The rows come from 4 hidden closed curves, with some noise, and rows from the same curve form a group. Each curve winds through 8 dimensions. The rows are also pushed far along 6 directions, which tell nothing about the answers.
(in the rows, 128 means zero)
Some rows, each with its group after it:
[156 159 156 125 138 131 150 140 128  75 180 194 117 168 121 155 122 118]
(3)
[172 137 142 176 155 111 138 139 114 107 158 142 146 110 175 111  91 140]
(1)
[155 180 129 146 116 100 138 119 136  80 142 156 107 136 146 116  87 175]
(2)
[174  69 117 167 130 124 137 100 108  84 116  81 155 135 127 121 122 174]
(1)
[135  57 138 109 117 160  89 136 167 147  92  59 157 114 108 150 178 128]
(0)
[110 187 146 104 127 142 115 164 134 171 106  93  93  96 157 124 143 126]
(3)
[115  88 109 156 160 156 117 146 103 153 123 133 155 119 116 126 148  65]
(1)
[ 60 144 108 118 137 142 149 110  91 193 152 117  84 103 114  65  89 108]
(2)
[163 177 151 123  93 106 156 125 131 102 148 156  90 133 125 147 127 140]
(0)
[118  44 104 115 133 137 119  81 118 127  83  32 151 141 114 116 120 192]
(3)
[ 79 114 118 131 140 133 144 119  73 204 102 118 142 102 114  96 131  44]
(2)
[189 125 143 127 114 132 102 160 163  84 119 140 149 146 142 196 195 147]
(0)
[137 119 123 136 127 119 158  98 126 121 127 105 102 123 134 125 106 170]
(0)
[108 106 135 130 135 129 175 111  89 153 179 148 109 125 102  96 112  90]
(2)
[128 159 119  38 106 133 137 131 108 196 123  77 122 119  90 166 162  78]
(0)
[124  99 148 144 118 123  99 157 155 116 107 101 149 104 167 121 199 147]
(2)
[134  53 145 127 148 112 180 109  84 138 136 106 165 130 121 134 161  76]
(3)
[153 145 132 124 109 110  62 149 155 100 117 148 144 153 149 153 153 166]
(2)
[139 164 113  64 111 148 153  97 118 114 142 113 120 161 104 158 105 182]
(1)
[146 171 117 160 136 115 136 146 131 107 164 216 104 148 123 140  98 105]
(3)
[185 101 157 188 144  93 172 124 111  68 184 178 156 144 147 116  75 139]
(1)
[ 99 158 119 152 132 146  97 163 131 166 102 111 135  90 151  94 115 115]
(0)
[107 178 124 168 132 132  94 151 130 147 118 121 128  88 175  69  87 145]
(0)
[150 100 143 122 122 139 144 131 139 148 123  87 135 100 121 130 147 126]
(1)
[121  69 100 150 133 128 126  92 116 131 124  93 139 130 128  90 100 194]
(2)
[135 163 114  45 113 152 140 117 137 125 125 105 122 157  94 188 137 146]
(3)
[176  86 134 144 143 118 177 104  89  99 168 188 171 168  99 162 115  87]
(1)
[157 177 133 143 145 102 162 114 112  99 184 230 117 157 150 144  83 128]
(0)
[104 116 105  68 126 149 113 120 124 191 107  55 125 111  93 134 146 100]
(0)
[ 82 172 123 147 127 134  91 157 144 174  79 121  87  95 143 107 114 108]
(0)
[133 125 100  64 105 143 127 114 105 179 113 101 127 148  64 169 140 105]
(0)
[189 127 138 134 137 118 174 120 106 117 154 100 142 117 139 140  94 148]
(1)
[148 101 128 153 145 137 123 106 152  98 128 174 136 164 116 117  90 172]
(1)
[149 149 165 161 148  92 108 155 110 139 149 141 156  90 186  99 140  61]
(0)
[102 128 113 166 141 124 131 112  92 135 131 111 115 112 128  75  65 127]
(2)
[ 95 136  72 109 132 159 139 101 122 156 124 125 111 148  79 116  52 161]
(0)
[185 122 169 129 134  99 151 133 144  97 172 140 141 120 162 149 157 115]
(0)
[ 73 152 144 149 134 136 101 166 128 167  89 119 121  93 173  93 161 106]
(1)
[ 80 129 129 155 136 131 124 133 124 172 110 124 128  86 145  92 103  90]
(3)
[122 154 115  71 114 134 154 115 128 132 143 123 128 138 104 164 111 130]
(3)
[186 127 184 137 108 111 115 162 175  96 122 117 155 108 167 151 159 153]
(1)
[169 157 117  99 106 125 178 115 134 115 173 142 111 137 102 162  96 151]
(3)
[188  98 123 133 122 119 178  83 103 102 151  77 133 124 120 117 104 177]
(1)
[136 147 134  54 117 125 212  89  89 147 166  69 124 110 121 131 131 136]
(2)
[128 122 137 116 151 117 171 102 112 120 174 150 133 146 124 110  98 116]
(3)
[142 119 162  58 129 142 143 145 132 144 136  74 141 126 117 167 167 108]
(2)
[ 62 140 130 159 147 134  81 158 139 160 117 140 130  89 173  77 160  82]
(3)
[140  60 132 168 144 125 139 124  96 140  98  30 171  82 144  90 135 113]
(0)
[ 67 141  49  75 122 170 101 101 106 194 117 115  84 156  62 129  97 149]
(2)
[110 192 133 105 107 140 134 152 146 131 105  99  87 118 123 131 109 151]
(1)
[103 119  94 159 143 158  66 152 157 122 162 213 120 162 107 123 104 142]
(1)
[155 171 190 142 104 104 151 173 140 130 120  97 119  70 180 126 158 111]
(1)
[ 82 102  94 107 125 153 115 122 123 183  95 151 130 147  81 141 143  97]
(2)
[169 174 174 107 127  80 158 147 129 104 166 153 151 124 169 144 129 113]
(2)
[158 170 184 141 137 109 156 176 133 131 174 123 135  70 203 111 168  91]
(3)
[178 144 193 106 136 104 149 157 155  90 133 112 155 123 169 157 179 105]
(3)
[ 94 113  48 113 136 166  91 100 145 114 125 157 108 187  72 135  92 195]
(2)
[146 108 140 105 128 144  90 150 172 136 108 119 140 134 105 171 157  99]
(0)
[165 121 159 143 118 118 125 172 145 101 118 128 128 130 138 170 168 126]
(3)
[ 97 159 102 154 143 141 166 102  97 170 180 154  93  98 128  62  44 122]
(3)
[136 106 166 171 118 110 126 133 140 126  90  88 148  89 164  94 114 142]
(1)
[ 77 106 113 134 131 157 124 142 113 178 143 171  95 138  80 125 124  80]
(2)
[178 184 141 121 119 101 150 111 134  57 151 106 116 131 160 131  93 191]
(3)
[125 137 169  99 144 132 145 128 110 154 149  76 127  97 157 104 119 122]
(2)

New rows. What belongs after each?
[193 136 146 117 105 100 137 131 133  66 139 106 140 147 125 168 129 166]
(2)
[169 180 155 106 133  99 123 172 129 136 128 109 124 110 169 154 175 110]
(2)
[169 102 155 149 119  97 198 114 102  92 193 150 162 111 144 134 126 104]
(3)
[131 183 128 147 133 119  85 126 167 114 152 200 111 133 153  95  84 159]
(1)
[167 127 136 110 114 110 111 148 160  98  72  68 151 122 147 180 193 137]
(3)
[136 170 107  69  95 137 150 109 121 141  99 101 105 150  87 170 120 151]
(1)
[113 167 113 133 132 151  97 174 126 134 119 171 118 139 120 161 166  80]
(1)
[104 169 136 139 149 151 124 130 115 124 164 184  90 148 129 101  81 135]
(3)
[108 169 129 159 145 149  39 219 182 110 119 181 130 130 156 146 148 113]
(1)
[199 157 138  79 104 112 142  95 163 102 145  94 129 130 135 146 106 210]
(1)
[137 185 131 117 146 124 143 138 121 154 131  87  89  97 170 110  99 163]
(2)
[113 102 132 143 139 152 108 167 155 116 118 186 147 161  91 159 130  85]
(1)
[145 142 154 192 132 107 118 144 126  96 143 150 114 115 174  96  95 164]
(3)
[133  34 111 146 141 120 145  60  97 110 117  66 157 143 122  93  93 189]
(3)
[182 173 145 125 133 108 115 132 147  88 154 165 107 157 142 138 117 166]
(2)
[ 98 103 135 161 151 122 127 138 116 137 126 189 167 131 131 113 130  63]
(2)
[139 197 147 119 125  96 166 107  96 141 149  92  92  95 154  74  75 136]
(2)
[ 98 148 125 102 133 147  97 152 165 165  97 100 106 115 138 126 121 158]
(2)
[104 163 141 127 135 146 116 153 124 169 112 108  99 102 153 109 126 123]
(3)
[136  74 140 132 123 120 165 109  90 138  92  36 171  93 130 116 135 115]
(2)
[140 178 110 138 146 129 106 121 148  86 145 168 119 147 145 119  93 154]
(3)
[163 146 126 108 126 130 102 130 123 116 139 142 114 162 111 155 134 140]
(2)
[144 143 178 137 118 104 183 143  87 142 149  85 120  74 161 112 145  87]
(2)
[122 100 120 145 147 137 172 136 102 155 121  93 119 102 123 127 119 111]
(2)
[108  78 134 108 156 159 141 140 105 154 123 128 164 142 102 160 161  61]
(3)
[ 75 164  80  74 115 158 119 128 123 184 122 151  93 144  87 146 151 114]
(2)
[ 79 164  90 127 135 132  80 131 135 168 101 152 108 134 125 100  98 139]
(2)
[121 101 141 108 152 161 147 146 104 171 142 145 120 137  93 158 156  57]
(2)
[115 199 121  76  89 125 116 125 157 130 120  87  98 104 147 135 136 177]
(3)
[ 72 173  65  91 121 157  88 114 116 175 134 143  78 152  95 116  98 156]
(2)
[135 116 107 179 142 135  78 158 161  81 109 146 123 143 147 135 121 180]
(2)
[135 139  61 101 121 140 149  83 119 114 128 138  92 177  55 158  80 158]
(3)
[105 132 149 151 163 131 122 124 109 124 191 206 127 145 138  88  81  96]
(2)
[138  91 139 167 160 130 121 127 140  85 136 135 150 141 137 104 106 135]
(3)
[ 92 185 123  89 139 147 128 180 131 153 164 186 119 136 108 158 143  49]
(1)
[154 102 140 169 147 131  70 134 136  87 145 170 132 165 129 116 122 144]
(2)
[122 110 111 102 142 169 124 135 119 164 115 118 108 146  90 161 141 115]
(2)
[151 172 123 122 140 129 165 117 113 142 166  97  99 104 158  96  64 192]
(1)
[128 171 151  60 132 130 132 147 155 144 121  61 122 105 153 137 141 149]
(2)
[122 193 141 128 125 103 123 149 112 141 145 216 128 135 145 133 147  67]
(2)
[121 159 132 157 132 128  93 136 141 139 103 105 105 101 175  90 100 175]
(3)
[106  98 120 162 133 158  61 194 160 125  82 161 123 149 103 168 178  95]
(3)
[142  77 140 126 131 153 178  96 114 124 115  61 131 126 124 112 113 195]
(1)
[165 104 122 108 123 114 189 114 103 119 114  59 140 118 106 163 146 110]
(3)
[ 90 127 135 182 154 144 100 162 132 165 124  95 132  60 189  57 130 111]
(3)
[107 171 121 142 115 134 145 126 109 143 151 216  85 151 100 125 102  97]
(1)
[156 161 162 129 107 115 107 176 174 115 111 133 124 109 153 147 190 115]
(1)
[106 151 122  99 145 134 114 154 140 156 125 136 156 114 146 149 151  77]
(3)
[155  85 114  85 116 155 148 130 122 114 137  89 152 149  77 184 173 120]
(1)
[161  56 141 152 121 119 119 120 141  82 149 120 150 147 127 126 147 179]
(2)
[160 199 160  78 102 102 133 168 165 115 142 134 148 103 174 184 193 101]
(3)
[112 102 134 204 148 113 132 120  94 121 133 110 129  97 154  56  73 128]
(2)
[107  53  92 158 139 147  84 122 136 126  56 102 147 148  96 141 150 120]
(3)
[173  98 119  88 119 140 164 142 113 113 137  94 130 154  78 210 156 122]
(2)
[161  55 128 127 134 136 114 128 145 103  94  53 200 115 145 158 181 136]
(3)
[170 104 142 150 108 136 147 135 140  93 148 196 123 169  78 173 121 121]
(1)
[122 146 133 110 138 135 187  96 109 140 143 141 109 146 120 108  87 153]
(1)
[ 90 184 117  83 128 130 145 132 122 166 124 153 121 129 115 136 118  87]
(2)
